There are 4 nested groupings, the coarsest first. Each group lies inside one group of the grouping before and may be the whole of it. The rows also spread widely along 17 directions, which tell nothing about the answers.
(in the rows, 128 means zero)
Some rows, each with its group in each grouping after it:
[167  97 166 159  96  84 133 176 100 156 127 119 152 156 106 152 145  95
 144 135 138 178 119 135  88 122  97  96 121 136 135  94  85 104]
K_951 nomid K_620 gade
[195 123 125 100 130 119 153 132  83 187 113  98  82 205 173 146 187 157
 138  83  96 105  90 102 121 122 171 117  77 102 140 107 120 103]
K_951 sopof K_24 sot
[121 123 159 163 109 118  90 182 126 102 141 112 163  65 120 121 109 110
 138 166 142 155 115 153  78 136  70 119 152 158 142 122  98 129]
K_788 mutif K_458 tet
[145 152 114 175 166 164 103 110 138 116 119 163 114  58 177  90 134 117
 128 199  89  88 145  93 111 103 129 114  64 105 146 147 152 113]
K_951 sopof K_495 Gama
[123 119 181  96 149 174 131 178 162  96  80 113  96 103 117 138 110  87
 117 120 126 151 141 144 152 147  57 105 135 154 145  97 115 109]
K_788 tapib K_687 fofaz
[104 168 149  92 144 132 104  96 102 123  85  95 152  93 123 205 158 145
  82 149  92 115 135 143  97 140  91 112  61  98 160 111 112 139]
K_788 Musiv K_630 buz
[138 135 123 171  94 149 111 165  86 130 173 120 144 102 133  82 120  71
 113 136 115 126 138  72 140  72 152 171 148 158 139 122  94 153]
K_951 moz K_311 fegod
[181 131 151 156  98 130 102 127  97 127 153 168 108 147 145  77 148  50
 153 160 141 119 104  84 109 109 116 135 132 131 123  91  94 114]
K_788 Nulu K_610 ribub
[116 117 139 143 152 137 104 107 127 129  93  98 159  35 131 109 135 173
 139 135  55 148 155 190 117 136 155 143 127 126 126 173 190 137]
K_951 sopof K_312 kud
[147 133 122 116 126 169 124 143 166 182 149 130  52 132 188  72 164 132
 139 124 112 107 119 122 173 118 209 124 168 166  94 131 180  73]
K_951 nomid K_888 Fodu
[186 148 101 114  99  98 158 131  67 193 123 119  79 146 107 148 180 181
 149 153 122 132 110 122 107 126 117 163 140 132 153 114 168  46]
K_951 moz K_273 morot
[148 121 109 195 127 116 104 191 173 119 176  70 146 119 165 172 139 124
  98 102 126 121  60  80  83 121  48 135 114 120 200 126 115 125]
K_788 tapib K_687 sesi
[148 158 129 160 110 127 123 139 115 128 140 129 101 121 118 129 157  78
 123 135 137 129 123  99 115 100  84 168 131 122 158 103 133 111]
K_951 sopof K_312 Zarif
[155 125 126 136  83 145 121 120 123 188 154  88 113 162 146 136 168  83
 102  37  87  85 105  90 164  62 180 145 116 154 143 163 159 120]
K_951 sopof K_24 kopob
[111 113 177 138 101 137  81 134 122 119 117 151 155  59 107  93 110  75
 130 145 119 167 143 174 113 127 137 113 163 154  88 145 116 134]
K_951 sopof K_495 gabak
[166 113  81 182  98  99 105 207 160 138 175  90 105 139 152 145 141 136
  99 114 126 139  65  55 122 105 110 189 137 118 201 126 127 131]
K_951 nomid K_620 latug
[159 142 121 175 154 130 128 154 151 150 188  26 138 156 216 141 206 154
 115  86  95 110 100  95 108 131 131 158 121 117 163  94 149 148]
K_951 nomid K_304 nuv
[ 95 163 178 130 136 173 108 102 162 109 117  99 132  57 139 127 149  91
 113 148  98 118 186 160 154 116 138 150 137 151 131 124 183 146]
K_951 nomid K_304 kagu
[118 148 129 113  99 161 137 125 154 146 143 143 107 112 118 165 139 103
  82 176 112 151 157  79 178 104 188 164 145 147 145 123 164 114]
K_951 sopof K_24 sot
[206 104 188 114 136 140 142 140 141 149 113 137 104 157 163 131 166  97
 151 143 127 156 121 135 107 160  94  84 123 133 113  97 142  72]
K_951 sopof K_495 gabak
[134 124 143 116 111  89  90 110 116 168  67 137  74 123 123  78 166 137
 183 132 126 122 136 195 135 133 170 135 125 119 109 109 162 110]
K_951 sopof K_495 gabak
[168 105 104 136 118 121 116 128 110 135 142 130 127  93 145 121 128 199
 134 189  72 148 108 101 122 151 171 173 143 131 164 152 157 118]
K_951 nomid K_620 gade
[ 83 134 182 159  95  97 124  93 168  84 111 118 105 109 123 177 112 123
 172 164 138 122 140 183 121 146 124 143 148 141 177 102 152 146]
K_951 nomid K_304 nuv
[133 120 138 148  82  91  89 136 129 152 144 120 107 148 130 120 147 100
 142 141 143 115 108 116 129 132 105 127 147 145 152  96 115 108]
K_951 moz K_311 fegod
[126 111 134 202 147 156 159 131 168 101 169  93 159  83 170 165 112 138
 119 112  65 140 117 108 106 117 126 132 134 135 170 167 160 134]
K_951 nomid K_304 kagu
[167 131 124 110 150 174 122 201 109 170 128  88  93 112 166  61 162 131
 116  90 101 125 128 126 148 107 149 130 142 161  98 127 127  99]
K_951 nomid K_620 gade
[131 142 184 111 112 140 104 112 127 108 139 130  82 142 161 132 142  85
 139  99 141 105  81 152 100 156  84 100 162 140 117 105  97 106]
K_951 nomid K_304 kagu
[116 150 135 113  85 113  63 164 126 138 121  85 122  68 104 145 137 130
 100 125 136 117 109 156 116 118  87 161 147 149 159 142 137 124]
K_951 moz K_273 morot
[121 108 141 198 124 103 113 131 158 149 128 108 145 127 126 108 159  72
 146 131 108 140 161 120 140 107 122 116 110 127 148  98 149 132]
K_951 sopof K_24 kopob
[176 100 120 112 118 117 108 139 105 211 118 121 157 116 118 152 174 154
  92 124  76 174 109 120 109 129 144  91 111 124 105 164 152  69]
K_951 sopof K_312 kud
[184 135 142  99 120 143  91 165 193 149 107 100  71  91 154 123 173 138
 111 143 124 133 119 142 152 133 119 181 143 135 153 136 220  92]
K_951 nomid K_620 latug
[103 143 118 138  96 139 122 125 202 148 163 121  72 117 177 171 136 149
 110 124 121 112  95 121 152 110 214 151 164 144 145 152 184 110]
K_951 nomid K_304 kagu
[191 152 101 100 141 179 131 122 119 160 152 153  53 138 192  94 166 139
 111 167 101  92 103  47 151 131 142 143 129 130 136 121 155  63]
K_951 moz K_311 fegod
[ 91 152 125 139  83 105  41 120 149 131 135 103 102 106 136  92 156 101
 132 132 137  88 113 132 149 112 149 183 144 138 156 107 143 165]
K_788 mutif K_458 tet
[168  95 138 187  72 107 118  89 134 147 168 169 112 135 113 122 131  75
 157 124 117 128  78 108 103 125  75 116 176 156 145 158 162  56]
K_951 sopof K_312 Zarif
[ 58 118 128 152 127 141 146  87 114  98 144  88 101 145 122 128 109 130
 145  73  69  98 123 115 167 152 104 139 180 167 174 112 105 146]
K_951 nomid K_304 nuv
[176 102  72 145 110  99  74 178 150 211 127  82  77 160 163  72 186 153
 134 103  97  91 100  81 174 102 162 148 102 134 165 126 162 107]
K_951 nomid K_888 Fodu
[141 125 154 111 121 120  92 130 185 141 129  89  79 123 201 128 159 163
 147 106 125 110  88 173 128 155 166 143 153 126 133 126 179 122]
K_951 moz K_311 fegod
[149 105 146 181 127  93 109 116 156 152 126 113 128 129 144  87 184  94
 170  87 116 168 106 172 104 127 142 147 152  98 107 105 178 120]
K_788 tapib K_687 sesi
[171  78 159 231 111 130 157 120 185 116 160 109 139 119 156 114 118  92
 188 136  93 118 144 115 136 108 117 135 136 167 185 144 202 115]
K_951 sopof K_24 sot

New rows. What belongs after each?
[169 142 124 158 103 138 132 128 128 141 141 122  64 168 162 111 156  91
 147 129 121  69 120  67 156  85 136 159 104 142 178 101 140 116]
K_951 nomid K_304 nuv
[164 101 189 141  78 104 108  97 113 137  87 164 130 104  96 126 122  89
 173 178 118 139 146 168 114 118 129 110 118 151 133 140 153 101]
K_951 nomid K_304 nuv
[ 86 169 159  99 158 143 133 134 135 147  96  77  73 121 156 125 168 149
 150 115 132  99 157 191 139 151 121 100 137 145 116  74 139  99]
K_951 moz K_273 morot
[123 173 144 106 139 172 132 125  86  92 154 130 103 133 159 127 144 101
 103 166 122 126 136  72 132 146 129 166 138 122 139  65  72 157]
K_951 sopof K_495 gabak
[127 158 145 101 168 199 157 179 147 107  94  97  89  87 125 126 139  97
  96 130 113 149 172 120 164 122  73 154 139 147 143  89 143 107]
K_788 Musiv K_630 buz
[147 131 142 197 109 139 146 130 112 114 144 106 138  95 121  95 130  87
 170 123 110 121 146 132 123  82 123 183 142 157 161 125 163 134]
K_788 tapib K_687 sesi
[151 129 184 161 127 128 119  98 179 142  95 152  68 117 175  87 156  91
 205 152 142  95 149 194 127 114 159  98 114 134 109 113 201  86]
K_951 sopof K_312 kud
[145 130 118 149 101 106 141 152 143 129 137 104 126 110 144 217 121 182
 121 152 124 136  83 131  80 121 131 144 114 123 186 142 144 109]
K_788 Musiv K_630 buz
[136 154 148 149 124 152 138 190 120 124 150  99 145  94 148 149 139 106
 101 136 132 162 140 123 105  96 152 155 130 135 126 112 109 149]
K_951 sopof K_495 gabak
[113 145 156 153 109 106 120  94 105 105 111 111 142  81 113 172 125 135
 144 135 106 121 124 170  84 124 100 144 114 114 168 140 140 136]
K_951 moz K_273 morot
[101 135 143 173 121 132 142 105  94 132 129 122 160  84 108 104 135 112
 157 146  91 151 170 157 123 101 174 143 146 148 115 122 143 136]
K_788 Nulu K_610 ribub
[172 152 120 119 152 164 175 105 106 178 132 126  71 162 155 116 201 114
 122 102  86 131 134  91 150 112 146 142 131 118 114 104 172  69]
K_951 nomid K_304 kagu
[117 144 103 176 139 114 111 141 185 138 135  97 110 106 134 149 162 128
 114 178 115 116 150  81 145 131  64 145 110 119 202  91 174 102]
K_951 moz K_273 morot
[ 98 138 123 189 123 123 118 128 146 138 143 146 101 134 146  94 154  42
 130  58 125 137  91 117 115  75 139 124 135  97 106 119 116 126]
K_788 mutif K_458 tet
[113 140 133 113 145 147 116 179 163 135  99  83  90  89 175 130 135 171
 119 116 107 122 132 164 146 112 199 146 115 131 135 134 148 145]
K_951 nomid K_620 gade
[153 134 117 114 109 109 142 126  53 157  97 121 111 112 104 120 141 197
 170 169 103 139 133 157 114 127 186 168 126 138 143 118 145 108]
K_788 tapib K_687 fofaz
[ 96 116 148 161 113 133 139 106 151 144 132 136 152 103 125 169 122 107
 119 113  92 153 122 144 118 104 172  91 131 138 116 157 141 110]
K_788 Nulu K_610 ribub
[ 98 141 158 136 117 125 166  65 116 106 130 103 121 144 124 173 154 115
 143  81  88 152 120 145 127 133 143 179 156 111 152 107 153 152]
K_788 mutif K_458 tet
[135 148 116 214 111 125 144 123 112 126 150 100 150  83 115 129 142  96
 136 122  94 119 149 106 115  61 117 188 116 127 180 143 170 137]
K_951 moz K_273 morot
[176  94 157 142 107 137 144 120 113 152 104 203  97 152 118 136 105  63
 143 153 113 121 115  88 122 106 107  42  81 140 133 142 100  55]
K_951 sopof K_24 kopob
[139 138 123 174  82 136 145 144 116 147 168 153 123 116 100 123 135  60
 121 153 140 160 130  93 123  82 126 155 173 159 125 111 136  87]
K_788 Musiv K_630 buz
[177  72 109 165 110 101 132 116 119 145 135 135 148 133 117 130 133 148
 144 158  73 172 106  88 118 149 120 146 137 122 167 131 149 105]
K_788 Musiv K_630 buz
[209 154 109 116 122 147  76 185 120 192 149 108  91 100 190  60 192 154
 127 184 137  97 122 107 124 117 164 155 123 153 114 119 168  85]
K_951 sopof K_495 gabak
[ 78 105 150 149 114 106  88 123 166  90 123  92 122 116 132 159 103 122
 137  79 107 107  75 151 113 160  54 108 143 138 184 136 107 143]
K_788 mutif K_458 tet
[154 168 174 100 155 135 121 110 100 141 108 107 155  99 155 181 189 152
 108 188 104 145 146 152  76 153 121 102  73  96 124 100 132 116]
K_951 nomid K_888 Fodu
[147 123 118 177  79  93 118 130  76 151 145 174 125 108  83 109 129  90
 152 136 133 153  81 126  73 100  84 125 160 139 124 148 118  67]
K_788 mutif K_458 tet
[154 166 132 141 124 125 131 133  73 142 115 180  94  57 107 108 134 132
 154 192 148 140 114 170  54 125  74 107 149 127 102 138 139  31]
K_951 moz K_273 morot
[137 110 188 133 139 144 142  60  90 119  91 126 140 100 120 117 133 109
 163  94  59 122 141 187 111 138 103  98 124 140 119 156 151 109]
K_951 nomid K_620 gade
[136 130 114 121 144 111 118 100 112 173 127 110  92 176 161 115 192 149
 130 118  88 118 114 103 142 152 159 120 114 102 131  85 127 111]
K_951 nomid K_620 latug
[107 168 168 181 131 118 131  80 144  66 121 120  99  75 145 133 136 126
 185 179 131 108 144 184  93 141  97 175 146 120 171 100 177 139]
K_951 nomid K_304 nuv
[133 128 119 196 120 145 190 127 130 153 162  88 133 116 164 152 130 150
 152 105  79 109 142 117 132  70 204 145 119 154 159 157 177 119]
K_951 moz K_273 morot
[111 149 146 150 110 101 140 118 138 157 128 109 109 120 137 149 172 134
 149 117 134 158 134 186 110 116 188 156 154 119 109 110 173 121]
K_951 sopof K_495 gabak
[149  95 118 201 107 104  95 124 228 148 163 119 104 122 191 129 144 136
 156 115 118 107  64 128 112 122 155 125 137 126 162 156 207  97]
K_788 tapib K_687 fofaz
[153  83 130 209 100 114 148 134 113 150 153 142 143 130 104 109 129  58
 140  60  89 173  96 111 107  83 111 122 160 132 120 159 129  99]
K_951 nomid K_304 kagu
[125 155 166  99 110 137 112 123 136 113 109 116  84  89 169 152 125 170
 150 142 134 102 109 196 104 139 173 146 136 140 133 142 155 129]
K_951 sopof K_495 gabak
[172 126 124 112 149 141  99 215 147 174  96 117  85  98 185  79 161 147
 124 117 121 154 109 151 122  99 208 122 102 105  87 135 136 114]
K_951 nomid K_888 Fodu
[171  98 111 165 124  76 105  84 141 125 113 159  86 140 158 133 142 166
 178 136 103 118  42 129  74 158 114 131 104  69 172 136 158  95]
K_788 tapib K_687 fofaz
[181 101 150 147 107 130 103 137 116 147 132 140 143 135 147 161 130  82
  96  99  92 110  74  84  93  96  93  72  66 119 150 169  91 103]
K_951 nomid K_620 gade
[126 112 124 184 130  97 125 154 123 122 146  92 158 104 114 134 137 155
 155 176 110 153 128 121  93 161  50 129 145 147 181  97 128 109]
K_788 mutif K_458 tet
[ 68 172 131 145 133 122  79  67 140 117 102 163 102  68 116 119 148  97
 125 153 123 109 121 162 108 126 111 124 124  96 122 121 150 110]
K_788 tapib K_687 sesi
[118 157 127 172 122 127 134 134 146 121 131 122  82  69 166 133 123 158
 161 110 133 104  91 193  77 104 146 144 147 130 131 169 176  99]
K_951 sopof K_495 gabak
[127 163 142 108 130 158 136 120 114  89 136 113  99 112 121 167 139 115
 105 134 114 124 104  98 117 152  32 165 151 137 181 107 125 109]
K_788 mutif K_458 tet
[125  88 114 155 106 122  78 168 202 161 147 170  88  99 130  92 120  84
 111 120 132 168  76 112 134 137  98  89 193 138 106 151 143  53]
K_951 moz K_273 morot
[ 74 159 125 173 121 101 100 147 152 127 120 115 102  71 143 107 142 139
 151 152 140 139 143 185 116 104 196 161 148 115 118 109 150 151]
K_951 nomid K_304 kagu
